The rows are grouped in 4 different ways at once. Each group adds its own fixed numbers to the row, and there is some noise. The rows also spread widely along 15 directions, which tell nothing about the answers.
Some rows, each with its group in each grouping after it:
[-14  19   2 -11  10  -1  -3  -2   4   0   1 -11 -19 -20 -27   9  16  -1
   1  -2 -15  40 -14   6  22  11 -15  13  19  19  18   4] | (2) E (1) F
[ 13 -13 -12 -20  12  -1  -3   8  12  28 -24  -6  21  -4 -10  18  20  10
  -3  24   6  10   0 -13  -3  15  -3 -13   0  11   7  16] | (0) E (2) B
[ 12 -10  16   0   7   3  -5  20   6 -13 -12 -11 -40  24  -3 -22  18 -14
  -8   6  35  23 -19   6   5 -10 -24  19  -8 -14  -6  -5] | (0) Q (3) N
[  2  14   3  -6   5  16  -9  -6  -8  24  -8  -5  13  -4 -27  11   6  12
   2   6  -9  12  -7 -24   3  28  17   7 -10   9   4 -12] | (1) H (2) L
[ 21 -11  -3 -14   6  -1  -7   4  -3   5 -20 -17  11   6  -6   4  -4  -8
   2  14  -9  -8   4   4 -12   7  -8  12  -1  11   7  -6] | (1) H (0) B
[  9  -9   7  -3  16 -14   1  14  -1   7  -2  -5 -22   2  -9  -5   6  -3
  17  -4  25  -1 -20  -2  -2   9  -4 -13   0 -16  -2  14] | (2) Q (4) F
[ -9   4  -3   9 -11   5  13 -11  -1 -21  33  -8 -12  -8   9   4   1   5
   8   3 -14  14  -2  13  11  -9  -6  -6  -1  13 -10  13] | (2) H (0) N
[ -4  -2   7   1  15   3  14   1   5 -10   0 -16  -9   8  -2  -1  -1   1
  15 -15   6  11 -22  -4 -12  13   9   1  -1  -7  -2  12] | (1) Q (1) L
[-11   7   2 -14   2  -3  -1   0  11   5  -4  -6 -12   4 -23 -13   4 -11
  28 -11  -2 -21 -13  -1  -4  -1  11  -2  25   6  10  11] | (2) Q (4) J
[  7   2  15   8  10 -34  -5  12  -2  17 -20 -10  -9   3   9   2   4 -53
 -14  -2  11 -23   6   2 -11  -3 -15   2   0 -23  -1   7] | (1) H (3) J
[ 11  -8   6   9  -4  -7  -3  -3 -14   5  18  12 -10  -6   4  -7 -18   6
  21   4   3 -27  -3   9  -1  -2   0 -15 -15 -10 -12  -7] | (2) H (2) F
[-10  -4   1 -10   7 -20 -14  -6  -2   6  -9  10  -7  -7 -19  -4 -21  -7
   8  -3 -12 -25  11  14   1  -6  -4  -4  21   2  20 -13] | (1) Q (1) L
[-15  -4  -6   2 -13   0  11 -11  11   6  31  14  -3 -14  19   9  -5  14
   1  15  -9  -6   7   9   7 -13   2 -32  -8  11 -11  23] | (0) E (1) N
[  6  13   8   7  -3 -10  -1  21  -7  18   1  12 -19 -10   0 -16  -4 -14
  23  -6   5 -26 -24   3 -13  -6  12   5  -2  -9  -3  -8] | (0) Q (1) L
[  3   2  -5  23   9 -13  -6  26   2 -10 -10   8  18 -15  10   5   8  -7
   1 -26  17  -4  -4 -20  -1   6  -2   3  13 -34   2   6] | (2) H (1) L
[-18   6   6   4  -8  24  15  -5  17 -10  27  -5   0  -3   7  11   5  10
  16  -1  -5  -7 -14 -13   3  13  10 -12  -7  -5  -4  23] | (0) H (1) L
[ 21  -2  -7  -6   0  -5  -5  -8 -12  23  -5 -12  11   1 -19   6  10   5
  15  10  -1  -2  -3 -11  -9  18   7  -8  -8  17  -6   7] | (1) H (2) F
[ -6   8  16   4   5   6   4  -6  10  14  -4  -6 -28  -6   0 -12   1 -21
  -5 -12  -3   8 -24  19  -7   3 -15  31 -15  -2 -10 -16] | (1) H (1) N
[  9   6  -3   7   3  17   2   4  10  12 -12 -16   9  11  -6  -9  31  -2
 -11  -8  24  29 -15 -16  -9  13  -3  24 -13  -5 -17   2] | (2) Q (3) L
[ -5   6  14  30 -24   3  -8  -1 -13 -28  31  11  -8   9  10  -9  -1  -7
  -3   8  11 -22  18   1  18 -13  -8  -1 -11 -25  -7  -8] | (0) Q (3) L
[-15   5  -1   1  -1  -3  -3   0   9   7  -1  12 -16  -1 -14 -21   3   2
   5 -20  11  10 -12   4   3 -14   2   5  14   0  -5  -7] | (2) Q (3) J
[ 10  -6  -8  13  -9   9   1 -17 -14 -24  19 -13  17   1  -8  15   8  24
   5   5  -1  18  14  -9  12  13  -6  -3  -6   6  -5   5] | (0) H (2) L
[  0  -8 -12  -4   0  17  19 -12  17  -1   8 -14  17  -6   5   9  14  13
   4   5  -6  11 -12   4 -16  14  -3   2  -8  14 -10  18] | (1) Q (0) L
[-20  -3 -14  18  -6  -4 -18   3  18  -6  -7  25  37  -2  -1   0  10   3
   5   6   3 -35  27   4  12  -7 -12 -14  16 -23   8   6] | (2) E (3) N
[ 10 -20  -8   3   7 -12   0  -3   2  -9   4  -2   8 -12  -2   5  -9  10
   9 -15  12  -7   3   3  -3  10 -13  -7   4 -11   1   9] | (2) E (1) L
[ -8  -5  -4 -11   1 -17   6 -10  13  22  -4   3 -12 -18   0   1  -4 -11
 -10 -15  -4  -4   1   7  -5 -12  -4  -4   8  10  -5   3] | (0) H (4) L
[-15   4  -3 -12   0 -28  -1  16  16  11   7   8 -14 -15  -6   3  12 -23
  30  10  -5 -38  -6   6   2 -10  -2 -37  36   1  19  41] | (2) Q (1) J
[  4  -8 -12  19  -3  -5  -1   6  10 -10   5   3  10  -4  15   1  13   1
  18  14   3 -12   4  17  -3  -8 -20 -12   5  -7  -8  24] | (2) H (1) L
[ -8   1   3  -2  -8  -6  11 -18   2  20  25   5   4 -17   1   8  -4  -2
   6  -4  -7 -27  -2  -7  -7  12  12 -19 -11   1  -9  11] | (1) Q (2) F
[-10   6   7 -28  12  -7  -3   3   8  21 -10   0 -15 -16 -18   2  -6 -14
  -8  -2 -15   3  -8   0   6   1   0   7  15  12  18 -10] | (2) Q (2) N
[-10   3 -11  -7   8 -24   8 -18   2  16 -13 -11  11  -9  -8   8  -7 -14
   2 -20 -19  -8  15   9 -11  -6   5  -2  20  14   2   6] | (0) H (4) L
[ -6 -16   0  10  11  -5   0  14  12   2   4  23  -4 -12  12  -4  -7  11
  10  -5  19 -12 -11   9  -2  -1 -10 -14  -3 -27  -4   5] | (2) Q (1) N
[-16   4  -8  -2  -7  -7  -2  -7  12  -5   4   4  -8  -7 -16  -7  15  -1
   1 -30   3  10  -6 -17   8 -11   8  -4  24   8  -2   9] | (1) H (2) F
[ -5  -7  -6   2 -13   8   0   2  27  -3  11   6  -7   4  10 -15   8  -1
  21   3   5 -27  -8   6  -5 -18  -3 -13   7   0  -9  23] | (2) H (1) L
[-18   6   8  30  -9  -1  -4 -17 -11 -20  19   0 -12  22  -4  -7   5  -5
   4 -12  15  -9  17   2  16  -8  -4  -7  -8 -25 -11  -1] | (0) H (0) F
[  3   9   9   7  -7   1   1   9  -2  10   9   0 -17   9  14  -8   2 -10
  -5   8   9  10  -7  -9   2 -15   9  -6 -12  -1 -17   6] | (2) H (3) J

New rows, each followed by its group in each grouping:
[-11  -5  13  -9  -5  18  -1 -22   7   1  17  -6 -21   4 -19   3   1   8
  -3   1   4   3  -2  -8  15  12  -6  -2 -12   1   0  -3] | (0) H (2) L
[-12  22   0  19 -14   8 -18   7   6   3  -1  15   3  -1  -4 -12  18 -13
   6  21 -10 -13   6  14  12 -15 -13  12   5  -3   0  -8] | (2) H (3) L
[  8   5  -3  -6  -4   0   8  -7  -5   7  13 -11  14 -25  -5  10  -4   0
  -8 -13  -9  10  -3 -10  -5  16   2  13  -2  11  -1  -6] | (2) Q (3) L
[-23  11   5  -6   3   9   2   6  25  -2  -9  -4 -19  13  -1 -16  19 -16
  -1   1   0  12  -9   4   7 -20   1   8  17   2   2  12] | (2) Q (4) B
[  7   8  -2   9  -4   1  11  14   7   5   4 -15  -4   5  10   3  35  -9
   4  10  15  20 -15  -9  -6   2  -2  -3  -4   3 -13  33] | (0) Q (1) J
[-13   3   1  -5  12  -2 -11 -10 -16  11   3  10  -1   2 -18   6 -24  21
   4  13 -14   8  17   6  16   3   8 -16   1   6  13 -14] | (2) Q (1) N
[  1   8  -8 -19  -4  -6  -1   6   7  20  -1   6  -4 -29  -9   0  -6  -1
  -1  -5 -17   8 -12  -3  -1  -7   6   5  16  25   5  -7] | (2) H (3) L
[  5  -1   1  15  -1   2 -12  -5 -21  -1  13   4  10  11 -14   5  -5  19
   7  -5  15  -1  13 -30  16  12  17 -19 -10 -16  -5  -2] | (2) H (2) N
[ 22  -4   3   1   1  10 -14   3  -7  -8  -2 -16   1  -1 -13  10  15   2
  -2  35   0  17   4   9  13  17 -34  14  -9   4   7  -4] | (2) H (3) L
[-13   9   3  21   5  12  -2  -5   7  -2  -4  -1  26  -4   6   9   5  -7
   5  21 -19 -13  11  24   0  11 -22  11  -8 -15   1  -4] | (2) H (3) L
[ -5  -8   4   8   0   6  12  -6  10  -6   8  -5   4  -3  14   7  10  -2
 -10   4   5   6   3   6   0   1 -15   4 -11 -10  -8   7] | (0) Q (2) B
[-11  16  -3   4 -12 -10   6   9  10  11  10   7   2  -8   0  -9  14 -16
  29   2  -8 -33 -16   2 -12  -7  16 -15  12   3  -4  22] | (1) Q (3) F
[  1   4  -2  14 -22  12   5   5  10 -18  19   4 -11  -7  19 -21   4 -10
   1 -16   0  -7 -12   8  -3 -22  -5  24  -3   0 -19  -7] | (2) H (0) N
[ -5  -2   0   2   7  -2   2  11  12   0 -18   0   6  11   8  -9  10  -9
  -9 -12  10   7  -4 -14  -8 -10  11   7   7  -9  -4   4] | (1) Q (2) B
[-32 -12   9   6  -1   6   0   0  26 -29   8  17 -15   3  12 -12 -15  -8
   5 -12  -3 -31  -1  18   6 -19 -12  -2  10 -25   5  -4] | (1) H (0) N
[-14 -12  -5   0   3  -6  -3 -14   7 -11   8  -1 -20   7  -6  -3   0   5
  -7  -7  10  15  12   7  16 -16 -14 -14  10   1  -3   8] | (2) H (0) L
[ -5  13   5  -2   5  -6  -8   5  -3  18 -13   2 -15  10 -11 -17  -2 -16
  12  -3  -6  -7  -6   3  -2 -14  12   5   6   4  -2  -9] | (2) H (2) N
[ -6   8   8  20   2 -18  -5  14   1   7  -8  12  -5 -10  15  -4   0 -26
 -14 -10   6  -7  -1   1  -3 -11  -5   6  -1 -23  -7  -7] | (1) H (3) L
[  3   6 -12   7 -18  -7 -11  -5 -11   4   5   9  10  -3 -21 -10   1  10
  16 -15   2  -9   6 -11   3  -9  15  -2  14   8  -3 -10] | (0) H (3) B
[ -2  -3   4 -15   5  -7  -2 -10  11  11  -7 -18  -7  11  -2   2   4 -20
 -14  17  -4   3  13   8   2  -7 -13  -3   1  12   1  12] | (2) E (3) L
[ -2   5  -3  -9  -5 -11  -7  13  -3  11  -1  13   1 -11  -6   2   3  -5
   5  15 -10 -14   4  -2   6  -9   5 -10  14   9  12  -1] | (0) Q (2) N
[ -6 -10   2  -8   0  -1   2 -17   5  -6  11  -3 -15  -4 -16 -11 -13   6
  -5 -38  12   5  -2  -7   5   0   1   9   8  -3  -3 -11] | (2) Q (4) N
[ -5  -3   2   3  -3   1 -10 -34   1  13  -2 -11  -6  14 -20  -5   0  -5
 -16 -16   7   5  18  -3   3   4  -9  10  -8   4  -9  -8] | (1) H (1) L
[ -5  13  12   6 -13  -5   7  -7 -24 -20  38  -5   5 -13   6  21 -22   2
   8  20 -27 -14  17   1  16   6   7 -17  -7   4   8   2] | (0) E (3) F
[  1   6   1  -3  -7  -4  -1  -1   0  20  19   2  -5 -23   5  18  11  -5
 -13  33 -10   9   8   6  12   4 -18 -13  -5  15   3  16] | (2) Q (1) J
[ 12  16  -2  11 -12 -14  -6  12 -15  15   5   7 -13  -7  -1 -15   6 -12
  13   5  -4  -5 -10   7  -6 -13   7   5   0  13  -8  -3] | (1) Q (1) N
[  5  18   7   6  -7 -13   1   6 -15  20  18   5 -29 -14  -2  -6   4  -7
   4   2   0  13 -19  -2   1  -5  10  -4  -8  12 -10   1] | (1) Q (1) F
[  5 -12  -7  -5 -13   9  -9  -3  11   4  -1   5  16  14   6 -10  -2  -2
  -8   7   6 -30  20  -5  -4 -14   0   1  -1  -2  -3  -4] | (2) Q (0) B
[  6  -3   0  -2 -12   2  13   5  11  -6  11   1   8 -24  22   1  -1 -11
 -10  -3 -12 -11  -5   6 -12  -6  -8  18  -2   5  -5  -4] | (0) Q (2) L
[-32  13   3  14 -12  14  -2  -7  23 -16   8  11  -8   0   1 -18   7  -9
   4 -12 -10  -5  -1  18  12 -23  -8  16  14  -7  -3  -7] | (2) H (3) B
[  2   6  16   8 -10  -7  -6   7 -12 -13  12  -6  -5   1   4   5   0 -22
 -10  13   1 -14  16  -3  13  -2 -11   3  -1 -14   9  -4] | (0) Q (3) B
[-18  19   5  -7   4  17   4  -7  13  11 -13 -16   6  17  -5  -2  10 -10
  -5   4 -18  15  -2  -6  -5   0  15  14   4  15   4   4] | (1) Q (1) B
[ 18  -7   4   0  -1  -3  -3   4 -13   4   2  -3   3  16   9  -8 -21   2
   0   2   7 -13  10 -12  -5  -8  19  -6 -14  -2 -11  -5] | (2) E (4) N
[ -9   8  -1  24  -3  19  -1 -13  -7   6  11  12   4   6  -5 -11   3  25
  15  17  -1  15  -2  24   5   0  -4   4 -20  -3 -16 -14] | (2) Q (3) B
[ -6 -12   4   0   0   7 -13   1  17   6 -11  12  -1  10   2  -6   0   0
  -9  21   7 -10   6   6   3  -8 -13  -5  -7  -9  -2  -5] | (1) H (3) L
[ 17   6  19  -5   5   8   7   4  -8  -2  -1 -28  11  -2  -4  16   1 -21
   1  -1  -3 -13  -8 -15  -9  34   0  22 -16 -10   7  -3] | (0) E (2) J
[ 18  -5  -4 -14 -25   2  -6 -12 -15   6  33   1  -5 -17 -14  12  -5  18
  15  30 -14 -16   8  -8  13   5   3 -24  -5  29   3   6] | (0) H (2) L
[-10  14 -15  16 -11  28  -8   3  20   9  -6  12  26   2   4  -7  24  12
   4   7  -4   5  -1  -6   0  -5   4  10  -1   4 -11   5] | (2) H (1) L
[-31   1  17  -4   5   1 -11  -6  12 -15   0   2 -35  16  -7  -3  -1  -9
 -26  10   2  27  11   1  31 -20 -12  -6  10  -5   9  -2] | (1) H (3) L
[ -8   3   0   6  -5  11   1  -1  10 -14   1   0   4   0  11  -3  -4  -1
   7  14 -23  -1   0  19  -3 -10  -9  10   5  11   1   0] | (1) H (1) J
[  8  -6 -11  14  -1  14   9 -12  10  10   1 -11  33 -10   9  20  29  11
  -4  16  -2  17  -1  -2  -7  23 -14   2 -20   3 -17  20] | (1) H (2) B
[  8   5 -10  -3  -6   5  -1   4   8   4  -4  -8  12 -11  -5   2  15  -1
   5  -2  -6   4  -6  -8  -4   3   0  11  10  12  -2   8] | (2) H (4) L
[ -5   6  12 -24 -13  10  -5   7  19  -4   2  -3  -4  -7  -5  -6   2 -26
   5  14 -24 -40  -6  -1  -2  -3  -2  15  14  11  19  -4] | (1) Q (2) F
[-19   3 -13   5  -1   1   5   1  24  -2  11  11  25 -43  -2  19  17   6
  -1 -18  -6   1  -4  -3   6  18 -18   2  22  -8  12  15] | (2) Q (1) J
[  4 -14  -5  13   2  -1  13  15  13 -11  -3  12 -10  10  27 -24   4   8
  11  -5  18   6 -19  17 -17 -28  -1   1  -7  -9 -24   4] | (0) Q (2) F
[  2 -11  -3  -3   6  15  -5 -12  -2   2   1  -4  18   6  -3  12 -14  15
   3  20 -12 -12  16   9   2  14 -10  -3 -15   0   2  -9] | (2) H (0) N
[ -9   0  -6  13   0 -22   9   2   5  -5   7  -3  -1  -5  10  15  27  -7
 -14  -3  16  26   9 -12  13 -10  -6 -24  10  -3  -8  36] | (0) E (2) J
[-19   4   1   5  16  15   1   6  23  10 -27   7  22  -4   1   4   4  -2
   3  -4  -7 -13  -6   6  -9  12  -3  16   0 -21   4  -9] | (0) H (4) L
[ 11 -19   1   7  -5  -2 -16  13  -5 -19  -2  13 -10  27  -3 -29 -15  17
  -7 -35  48   7   4 -36  10 -23  20  -5   2 -25 -12 -15] | (2) E (3) B
[ -1  -6   3   7 -15   2 -10  -2   8   5   6   7 -17  10  -5 -11  21  -3
  -8  -4  27  -1   3 -17  14 -13  -4  -6  -4  -8 -12   5] | (0) H (2) B
[-15  12  -2  26  -8  -1   1 -23   4  16  13   5   1 -16   6   0  19 -10
 -15   8  -8   9  15  32   9  -5 -29  14 -12  -1 -15  -2] | (2) Q (4) B
[ -9   7  -4  37  17 -19  -9  23 -10   9  -7  24   2  -6   2   7  20   7
  19  19  20   4  -3  14  15   1 -11 -27  -3 -34  -2  14] | (2) E (0) B
[ -9   9 -12  14   1 -21   1  -5 -15  -4  15   5  17 -25  -6  20   2   6
  11  -2 -18   5  15  -2  15   4   3 -21  17   3   6  13] | (2) H (2) N
[  0 -18  -4  -9   7   7  -6   6  27   7 -27   9  -3   0   7 -11   8  -1
  -2  20  -5   1  -7  27  -7 -15 -24  12   2   5  -1  -5] | (1) H (2) B
[ 16  -2  -5 -24 -13   5   2  -7   4  27   9 -13  16 -12  -6  19   9  -4
 -10  31 -10 -12   9 -12  -6  15  -3  -8  -9  25   4  12] | (0) Q (3) L
[  8  -1 -17   6  -1   4  -1  14  14  -3 -14 -10  20  -3  -7   7  40   1
  17  10   6   4  -8  -2  -2  10 -15   3  12   2   0  26] | (0) H (4) N
[  1  13  -1   6   5   8  -7  14  -8  -4   1   1  -6 -11 -22   2  17  16
  27   9  -3  23 -21  -5  16  11   2   0  10   4   8   3] | (2) H (2) B
[  4  -8   9  18  12  11  -3   3 -13 -22   6  -6   2   6   4  19   5  14
   5  48  -2  12   9  30  19  18 -36  -2 -25 -14   5  -1] | (0) E (0) N
[-12   9  10   5  -6  -5  -7  -6   5  17  -1   8 -26   2  -1 -16  -5 -17
 -12 -19   3   1  -3  -1   3 -18   5  11  -1  -1  -9 -13] | (1) H (1) B
[ -9  20   3   6 -13  -7 -15  -1  -3  23  12  14 -21 -15 -19  -8  17 -10
 -10   4   5  10   0  -2  20  -9  -6   1   3   5  -1  -7] | (2) Q (3) L
[  6   2  -1   0   2  -2  -6   1  -8  32 -11  11  18  -8  -7   4  -7   4
  -4  13  -3 -10   5   3 -10   9   1   3 -12   0  -1 -19] | (0) Q (3) J
[ -2  -1  -9  21  23 -31   1  11 -24  -1   5  26   7 -44  -3  17 -14  25
  20   1  -9  18  -5  24   8   9 -11 -18  11 -13   8  -7] | (2) Q (2) L
[ -4   2   5 -14   6  -6  -6   4   6  15  -8  -5  -4  12  -7   1  -3 -15
   8   9  -3 -22   5 -15   0  -5  15 -18   9   1   7  13] | (2) H (2) L
[-32  -7  -7  -4   4   7   5 -22  26   7   1  10  -5  -4 -23  -6  13  17
   6 -23  10   6  -7   3   6   2  -3  -8  12  -3  -2   6] | (0) Q (2) L
[-17  14   8  12   0  13  -5  -5   1  -3  -3  -1  -9  25   2 -16  -4  -4
  -5  -2  -5  10   8   2   9 -19  12  10  -4  -4 -10 -10] | (2) H (4) N
[ 14   2  -5   1  16   5   1  17  16  26 -26 -14  18   0  -2   7  36 -13
  13  16  10  -1 -20  -8 -17  21  -8   3  -6  -6  -5  24] | (2) H (2) L
[ 10 -28 -17   7  -3  12 -16 -21  18 -11 -16  -5  28  12  -9  -6  16  11
 -22 -17  24   6  26  -5   2   3 -32  22   0 -11 -10 -10] | (2) H (2) L
[ -8   9  10   5   6  12   7  -5   3  -8  -2 -24   4  15   4  10  16 -17
 -14  13  -8  16   5   1   3   9  -8  16  -8  -2   3   6] | (1) Q (0) B
[ 18 -15  -1  -6  -2  16 -12  -2  -3  -3   8  -7  16   2  10  21   2  16
 -27  52  -5  17  29   0  15   9 -27  -4 -18  11   6   3] | (2) Q (1) L
[ 14  13  -1   6 -42  -3  -4   6  -5  -3  22   7 -16   4  28 -28  -4 -20
 -12   0  -9 -15   7 -11  -4 -49  23   9  -1  26 -25  -4] | (1) H (4) F
[ 25   1   5  -4   2  -2 -20  26  -7  19 -14   1 -25   6  -6 -13  10  -7
 -15   1  26  24 -13 -23   8  -7  -2  14  -7  -1  -5 -12] | (2) H (1) N
[-11   5   0 -11   0 -12  11 -18   2   7   6  -6  -3  -9  -1  -8 -16 -15
  -7 -31 -16  -5   5   4  -9 -12  10  11  11  12  -3 -10] | (2) Q (2) F
[ -7  -5   1   5  -2   0  -3   7  14  10   0   9 -15   5  -1  -1  25   1
   0   7  25   5  -8 -11  10  -6  -7 -19  -2 -11  -9  20] | (0) H (2) J
[  0  -3  -6   2  -3  -7  -1  -9  10  -1  -6  -2  -5 -18  -9  -5  11  -9
  -8 -27   4   7  -3  11   0  -2 -22  26  10   2  -4 -11] | (0) H (4) F
[ -2   3   8   0   7   2  13   2  -1 -11   8 -12   8  -9   7  13  -8  -3
   0   5 -13   7  -8  -1  -7  14   3   2  -4  -2   3   4] | (1) Q (3) L
[  5   8  14  25   8  -1   3  11 -15   3  13   0  -2  -5  21  12  -9  -4
  13  26  -7  -6  -3  15   0  11  -9  -9 -22 -19  -6   5] | (2) H (1) J
[  1   0   1   2   1  -7  10 -18  -9  -8   8 -19  11   6 -13   4 -14  -1
  23 -28  -5 -16   1 -14 -13  15  23  -7   7   0  -4  11] | (1) H (4) J
[ 10   1   3 -17  27   2  10  21   5  17 -13 -15 -19  -8  -3  12  15   5
   9  22  -3  45 -34  -1   0  13  -3  -6  -4  15   1  18] | (2) H (2) N
[ 26 -12  -3   2  10 -16 -10  -7 -31   1  -2 -10   9   0 -25   8  -9  11
  11  -1  11  -4   7  -1  -4  26  -8  -1  -7  -4   6 -14] | (1) Q (0) F
[-18 -10   3  -4  12   2   2  -3  16  -7  -6  10  10 -13 -21  -3 -14   9
  21 -29   4 -24 -17   2  -9  21  -1   3  15 -23  14 -10] | (1) Q (3) J
[ -6   4  12 -14  15  -5  17  13   5  10   3  -8  -4 -17  12  20  -7  -8
 -14   5  -8  23 -17 -13  -5  11  10  -9  -2   3   5  13] | (1) Q (3) J
[ -2  -2  17  -8  -2  15  -5  -3   5  -4   6  -3 -33   3  -9  -7   2  -1
   1  15  -2  12 -16   6  13  -2 -10  10  -8   6   2  -9] | (1) H (2) B
[ -2   4   8 -10   5  -9   0  -2  -1  19   3  -2 -12 -13 -12  -1  -1 -15
   6  -2  -5 -14  -8   5   0   8  -3   2   1   1   5  -2] | (2) Q (2) N
[ 14  10   7  -1  14 -17   4  16 -25   7  -5 -10   1   8  10   5 -15  -6
   7  15 -10   8   1  -7  -4  -5  23 -12  -6   6  -2   3] | (2) E (2) F
[  2   1   9   4 -10   5 -11 -13   4  11  -9   4 -10  14   5 -24 -14 -16
 -13  -3  -6 -18   9  13  -8 -21  -1  25 -12   3 -14 -28] | (1) H (4) L
[ -5   1   0 -16  -3  15  -5  10  22   9  -7  -2  -8   7  -3   1  20  -4
 -10  16   5   6  -9 -20   5  -4   3  -5   3   9   2  14] | (1) H (0) L
[-10  -8  -1 -13  -2  -3   4  -3  26 -11  -4 -13  -1  13   1  -2   9 -15
   9   3  -1 -23   2  -4  -5  -9   4 -14  17   4   4  32] | (1) E (4) L
[ 26 -15  -2 -14  -1  -3 -12  -3  -8  15   0 -11  14  -3  -6  18   8   2
 -30  20  13  11  22 -26   9  15 -12  -5 -10   6   3   3] | (2) Q (2) L
[ 23 -21  -8 -16   1  12  -4   9   7  -6  -7   0  22  -6   5   2  -7  16
  -9   7   2   2   3 -11  -7   4  -5  11  -1   5   3 -10] | (2) Q (2) L
[-19   7   6  -1 -13 -17  -1   5  11  -1   5  14 -27  -1  13 -16  -4 -27
  -1  -3  -9 -22   6  10   7 -42   3  -6  18   2  -1   2] | (0) H (2) B
[  0 -12  -4 -20   4  12  14  -5  21 -22   5 -25   9   0   3  10  -4   4
  12   3 -16   4  -5   4  -6   8  -6   2  14  18  10  24] | (2) E (1) J
[-15  -5   7 -15  18  -6   7  -1  11  15   0   6 -20  -8  -8  -4 -21   4
   6 -22   5   1 -17   0  -5   2   7  -8   8  -5   5  -1] | (2) Q (1) J
[  7   4 -17   2 -18  11   5  -6   1  18   9   6  20  -8  11   3   6  13
  -6  19 -14   3   7   8  -5  -8   4   3 -17  27 -17  -2] | (0) E (0) N
[ 21  -5   1   6  18  -1   2  13 -16  17  -5   0  13 -16  11  18  -3  13
 -15  22   2  29  -2   2  -1  19 -10   3 -23  -4  -6  -8] | (2) Q (4) N
